The first 8 rows are patterns. Each new row is the sum of 2 different patterns, raised or lowered, with some noise. Before adding, each is slid sideways (what falls off one end comes back at the other), maybe read backwards, and multiplied by a number that may be negative. Names go in the order of the patterns.
(in the rows, 128 means zero)
Some rows, each with the names of its patterns after it:
[120 116 108 130 121 148  92 136 175 130 122 158 142 113 135 118 108 136
 114 155 106 106 115 126 125 127 132 101 122 105 107 135]
j_39
[133 120 104 131 175 125 134 157 128 129 133 115 129 113 123 132 125 124
 119 165 160 111  91 120 110 117 143 164 168 124  78 116]
j_370
[129 146 127 127 103 129 119 120 102 139 129 141 122 124  93 130 145  74
 109 135 124 116 120 137 132 121 129 151 136 125  93 113]
j_59
[ 89 154 145 121 148 159 108 147 142 155  96 176  85 148 149  99 142 137
 102 137 103 139 100 103 106  96 145 152 172 137 121 146]
j_119
[111 125 160 132 140 127 144 146 140 108 142  98 147 140  98 176 190 156
 138 147  93 119 109 107  97 148 134 116 130 124 105 154]
j_362
[ 97  99 156 135 122  97 126 164 135 120 145 104 124 131 138 145 162 100
 110 142 125 146 146 102 105 169 140 133 132 122 147 150]
j_913
[162 101 124 135 126 126 140 119  93 122 133 142 123 139 122 154 144 121
 134  75 148  99 165 147 134 117 121 114  97 101 143 131]
j_345
[ 95 105 107 140 101 117 106 146 129 174 167 129  92 126 154 118 121 134
 134 156 113 140 115 134 131 129 142  81  98 127 102 124]
j_146

New rows, each followed by the names of its patterns:
[156 149 126 160 154 107 165 184 160 125 184 113 128  91  73  88 168 116
 103 167 107 155 125 124 117 131 110 116 126 131 154 101]
j_39 j_362
[129 101 127 139 130 148 136 142 103 160 135 126 103 109  86 126 135 142
 149 174 142 156  53 106 118 156 168 135 171 144 118 107]
j_370 j_345
[160 149 148 142 106 155 126 166 108 140 139 160 137 142 118 119 151  79
 113 160 132 123 125 158 145 158 119 172 195 148 106 167]
j_39 j_59
[140 120 102  78  99 116 150 123 134 104 126 120 108 115 138 102  45 137
 132  99 116 125 133 139 144  87 119  79 134  79 146 134]
j_59 j_345
[122  86 144 126 101  93 143 105 112 104 107 144 178 138 115 105 115 155
 147 102 116 118 144 121 153 104 144 126 103 135 118 110]
j_913 j_146
[ 69 118 118  97  73 127  98 117  86  81  60  45 105 136  99  70 104  97
  80 103  74 124  94  96  96  98 111  84 139 112 113 115]
j_39 j_146
[140  80 107 135 123 129 116 162 114 131 149 125 139  86  90 122  95 120
 105 101  99 125 126 140  94 113 119 147 147 137 123 150]
j_370 j_146
[195 195 149  98 137 167 140 105 153 216 174 157 191 137 146 139 146 133
 123 127 154 137 144 125 158 189 135 115 142 124 142 153]
j_370 j_146
[163  87 143 159 138 122 143 104 100 144 117 103 137 112 124 138 107 126
  97  97 115 119  84 116 120 140 107 136  71 114 120 131]
j_39 j_345
[ 79 144 116 146 183 123 126  91 107 115 120 126 107 123  85 134 160 107
 142 125 107 191  88 140 143 138 109 140 117 135 159 140]
j_119 j_913
[152 154 184 145 109 135 172 183 160 117 169 179 149 155 170 162 165 134
 142 182 171 166 159 166 150 185 174 125 176 126 168 183]
j_913 j_345
[156 156 203 169 187 154 183 178 182 162 192 142 142 220 149 139 149 148
 182 155 185 117 151 150 167 150 141 162 209 162 111  94]
j_59 j_146
[102 155 147 127  94 122 139 144 138 124 106 132 103 119 112 106 129 160
 130 123 102 168 144  51  87 130 132 133 132 162 147  98]
j_370 j_59
[143 131 135 115 127 173 138 148 180 133 128 129 143 139 134 149 166 153
 151 164 122 155 127 141 175 163 169 109 167 146 163 140]
j_39 j_362
[181 177 181 108 135 103 113 106 122  98 109 129 121 142 117 124 143 132
 141 145 133  91 142 108 176 156 119 132  97 129 107  82]
j_362 j_345
[105  91 107 106 157 107 116 116 123 122 113 110 139 134 110 127  89 101
 128 107 111 155 149 124 128  81 118 112  95  91 158 131]
j_59 j_362
[151 135 141 150 122  79  68 132 158 118 164 112 100 101  80 111 180 122
 110 114 163  88 116 115 103 122 120 116 143 134 144 132]
j_370 j_119
[129 142 140 129 130 129  92 137 137 150 160 150 131 200 152 106 130  95
 138  65 157 191 173 141 118 110 101  75 127 166 199 106]
j_370 j_345
[132 147 108 123 119 148 182 173 134 161 133 126  67 182 140 161 152 121
 162 143  72 144 106 119 110 110 102 119 151 167 177 141]
j_370 j_119
[111 137  75 127 138  79  98 125 121  91  91 107 126  90  83 161  90 135
  62  51 121 145  99 104 141 117 113 135  46 123 107  99]
j_913 j_345
[178 178 159 150 179 128 173 177 162 177 160 177 188 109 158 137 159 157
 176 165 154 146 129 154 181 156 168 158 143 147 162 179]
j_370 j_119
[117 112 153 131 142 144 119 129 142 141 160 143  96 125 148 144 123 135
 102 137 139  83 137 107  79 109 133 115 137 162 153 116]
j_39 j_345
[131 151 141 137 133  72 162 104 138 128 147 119 153 134 139 184 130  93
 165 126 139 142 142 126 120 118 116 102 152 107 131  86]
j_59 j_119
[ 86  57 147 148  87 111 123  87 110 101 119  66 139  70 116 148  85 112
 147  85  87  73 114  67  35  78 101 148 131 121  94  88]
j_370 j_119
[159 142 145 108 109 140 199 157 132 136 160 148 115 147 133  94 137 142
 130 144 147 163 146 124 149 179 131 106 137 158 182 136]
j_370 j_59
[ 91 114  97  91 139 129 135 115 115 121 103 157 130 129 108 122 145 142
  70 141 205 173 129 163 120 107 107 134  96 122  86 146]
j_39 j_146
[123 142 139 142 157 117 128 148 145 136 124 135 127 160  90 144 147 146
 115 115 146 136  79 113 137  98 116 163 120 142 152 128]
j_39 j_913
[ 89  94  69  83 123  79  38 132 102  68  26  59  53  78  81  98 111  54
  36  67  83  71  42  63 100 101  77 111  62  73  98  54]
j_39 j_370
[135 148 118 129 126 125 129 138  93  77 123 157 141 129 143 108 119 115
 123 162  97 137 112 165 132 102 117 112  92 104 105 129]
j_370 j_345
[ 99  47  44  85  93 124 111 140 111  92  91 123 109 116  95 117 139  90
 101  91  89 107  73 104  79  62  91 119 107  78 105 158]
j_370 j_146
[ 38  97 111 124 112 126 106 137 123 139 132 136 112 107 137 107 127 112
 110  99 108 122  88  86 117 121 128  92 116 110 117 105]
j_59 j_146
[ 75  83 118  92  95 112 135 118  94 107 128 106 108 100  77 105 111 121
 126 101 111 101  97  73  92 125 103 131 104  87  98  98]
j_59 j_345
[135 100 103  75 106 157 125 155  93 107 110 112 120  92 140  91 130 147
  79 152 144  53 162  80 142 125 127  96 163 133 130 127]
j_119 j_362
[ 91  74 111  76 103  90 109 109  77 124 120  91 128  90 153 119 113 112
 138 115 108 113 114  82 116 116 102 123 120 121  85  90]
j_39 j_119
[ 89 128  74 127  91 131 170 110  96  74 134 109 130  95 135 117 135 139
 153 111 122 147 151 172  83  88 108 111 116 108 146 125]
j_345 j_146
[109 156 154  87  86 124 132 122 137 145 160 120  98 109 130 121 122 116
 166 109 130 152 156 125 116 155 142 102 121 136 123 115]
j_370 j_59
[149 121 105 159 151 150 136 153 187 120 102 108 199 188 131 158 117 119
 125 171 116 110  91 137 104 138  85  75 151 131 184 122]
j_345 j_146
[126 142  93 154 139 105 135 139  83 108  91 130 184 143 143  87  83  69
  62 132 118 132  89 128 144  82 103 132  66 141  80 142]
j_370 j_119
[101 120 142 141 107 131  75 149 121  89 127 140 116 125 132 142 142  89
 108 113 125  93 101  93 132 185  85 140  83  96 125 148]
j_913 j_345
[117 112  90 111  66  89  77  78 112 130 149 141 105 115  72 135 124 105
 146 120  81 121 142 156  85 161  76 133 119  56 142 107]
j_119 j_345
[ 87  78 149  74 134  88  89  80 113 106  89 124  85  81 144  85 133 131
  73  96 125 145 107 151 127 105 114  93 129 110  83 120]
j_39 j_119
[142  85 124  88  88 101 141  98 100  80 113 115  79 149  88 110 106 121
 112 146 135 130 107 125  63 122  68  86  60 138  85  72]
j_362 j_345
[207 198 172 170 199 210 187 156 204 162 154 147 203 181 188 185 195 175
 181 214 191 182 135 148 190 224 168 187 198 162 185 124]
j_370 j_345
[141 133 119 154 129  54 159 123  99 163 145 153 108 121  86 102 136 109
 112 106 131 160 109 124 115  97 179 133 149 139 145 121]
j_59 j_119
[120 112 164 146  88 133 115  96 148 144  96 133 126 134 133 117 123 153
 154  81 104 144 173 135 119 132 127  94 119 137 160 132]
j_370 j_913
[ 82 130 104 150 126 101 112  79  75 152 143 110  82 112 124 119  97 115
 143 121  87 118 136 146 130  86 136 140 101 146  86 128]
j_913 j_345
[ 98  64  98 112  83 101 119  85  83 116 107 114  64  74  99 112  66  80
 104 100 171  65  97  79  91  85 111  87  81 149 132  93]
j_913 j_345
[ 74  90 122 100 139 117  98 119 143 116  89 120  87 107  98 108 103 124
  91 110 119  86 118  71 122  87 122 106  99 123  95 112]
j_39 j_345
[ 72 121 107 104 125 130  84  96 108  86  93 138  70 126  91  72 104  81
 111 104  84  95 145  97 110  97  88 130  44  43  73  94]
j_39 j_362
[112  93 142 114 147 111 111 158 174 152 134 136 153 127 160 174 113 138
 124 187 169 133 149 182 170 127 117 159 115 178 147 140]
j_345 j_146
[105 142  98  71 127 102 105 144 134 139  84 127  94 142  86  86 128  69
 101 149  69 137  73  76  74 146  81  98  98  90  88 135]
j_39 j_119
[102 107  79 110  71  75 111  83 119 104  97  91 104 100  97 153 105  81
  90 100 138  77  49 122 144 125  99 120  97 128  64  86]
j_913 j_146
[127 170 146 162 112 156 164 126 128 155 134 108 129 122 165 151 139 123
 158 142 153 158  85 149 113 167 157 157 125 135 129 101]
j_913 j_345
[ 96  83 145  97  64 149 121 128 119 113 111 129  80  87 122 122 107  96
 115 137  88 101 140 107 115 109 126 141 137  81  94 134]
j_59 j_913
[144 131  98 172 146 146 122  95 116 125 125 147 163 175  87 156  74 149
 127 140 161 115 119 129 138 100 118 114 108 142 123 145]
j_39 j_345
[115 128 137 138 123 122 114 177 135 137 125  88 158 101 177 174 133 126
 171 131  80 135 138 141 139 101 125 148 114 112 134 105]
j_39 j_345
[119 141 172 154  98 147 137 168 131 127 135 148 117 123 153  95 141 127
 160 163 144 125 130 161 115 121 148 117 181 124 155 154]
j_39 j_345
[162 193 139 143 166 175 120 129 146  98 139 121 158 120 130 104 122 119
 130 109 125 140 137 168 180 106 137 134 121 145 140 112]
j_39 j_362
[128 143 136 151 130  94  97 112  78 138 122  99 123 116 140 112 126 100
  98 110 126  67 117 145 147 122 121 132 125  99 109 107]
j_370 j_59
[128 131 124 144 129 138 177 138 172 156 137  91 119 142 184 121 123  93
 116 127 124 135 101 117 133 120 123 115 142 126 146 122]
j_370 j_146
[152 171 135 142  64 123 128 135 129 128 161 124 142 151 127 107 128 125
 129 120 125 133 105 148 129 158 130 100  97 115 112 129]
j_370 j_345
[118 144 161 141 103 162  92 145 172  99 125 174 114 129 110 142 103  95
 102 103 146 130 157 127 150 155  85 134 136 121 163 147]
j_59 j_119
[106 136 138 106 152  89 121 156 143 122 115 128 171 126 107 155  86 122
 125 119 142 160  79 101 121 118 110 149 116 133 198 169]
j_362 j_913
[ 98 150  88 132 131  90 118 153 114 122 113 122 115 109 110  80 147 138
 165 112 109 103  57 135 148 115 120 152 101 126 125 122]
j_119 j_146
[104 120 118 112 120 125  59  88 145  81  91  94 104 130 114 108 128  88
 104 134 121 128 124  78  94 136 103 124 110  87  80 144]
j_59 j_913
[116 159 128 121 143 131 157 137  93 184 116 130 108 141 102 138 144 122
 105 181 117 135 107  98 124 145 154 137 123 147 130 141]
j_59 j_119
[146 156 105 117 142 107 134 136 141 156 136 109 139 150 125  95 126 139
 192 111 120 126 106 133 113 100 139 149 124 142 139 112]
j_913 j_345
[107 113 110 122 134 118 154 145 106 136 116 105 153 105 101  99 124 106
 147 125 165 112 126 152 128 122 139 114 148 169  87  99]
j_362 j_146
[134 119 125 134 166 160 146 107 142 158 124 131 143 147 129 106 155 158
 149 150 144 138  80  85 135 157 139 108 125 136 136  86]
j_370 j_146
[154 108 144  96 108  92 104 107 118 110 113 121 107 162 136  76 154  98
 129 129 150  76 133 121 133 155 147  96 138 107 108 116]
j_119 j_345
[146 127 126 117 105  94 125 124 120 150 123 113 137 100  96 157 111  93
 100 175 113 165 124  95 144  98 130 132 107 123 117 136]
j_119 j_146
[145 110 139 124 148 122 123 114 110 160 166 177 145 117 173  94 128 148
 133 138 158 128 144 150 177 102 192  76 171 168 118 149]
j_39 j_119
[137 157 130 129 119 142 153 110 108 112 131 114 141 143 145 132  98 106
 124 130 143 103 113 137 141 113 127 126 106 149 111  71]
j_370 j_913
[148 134 129 135  85  88 150 126 119 106 106 107 160 121 102 103 145 136
 170 151 123 120 149 133 117 129 157 135 131 109 146 116]
j_913 j_146
[157 123 111 131 110 125 133 129 111 130 115 113 153 127  92 103 109 141
 132 110 103 160 149 128 100 145 188 132  97 144 146 100]
j_39 j_913
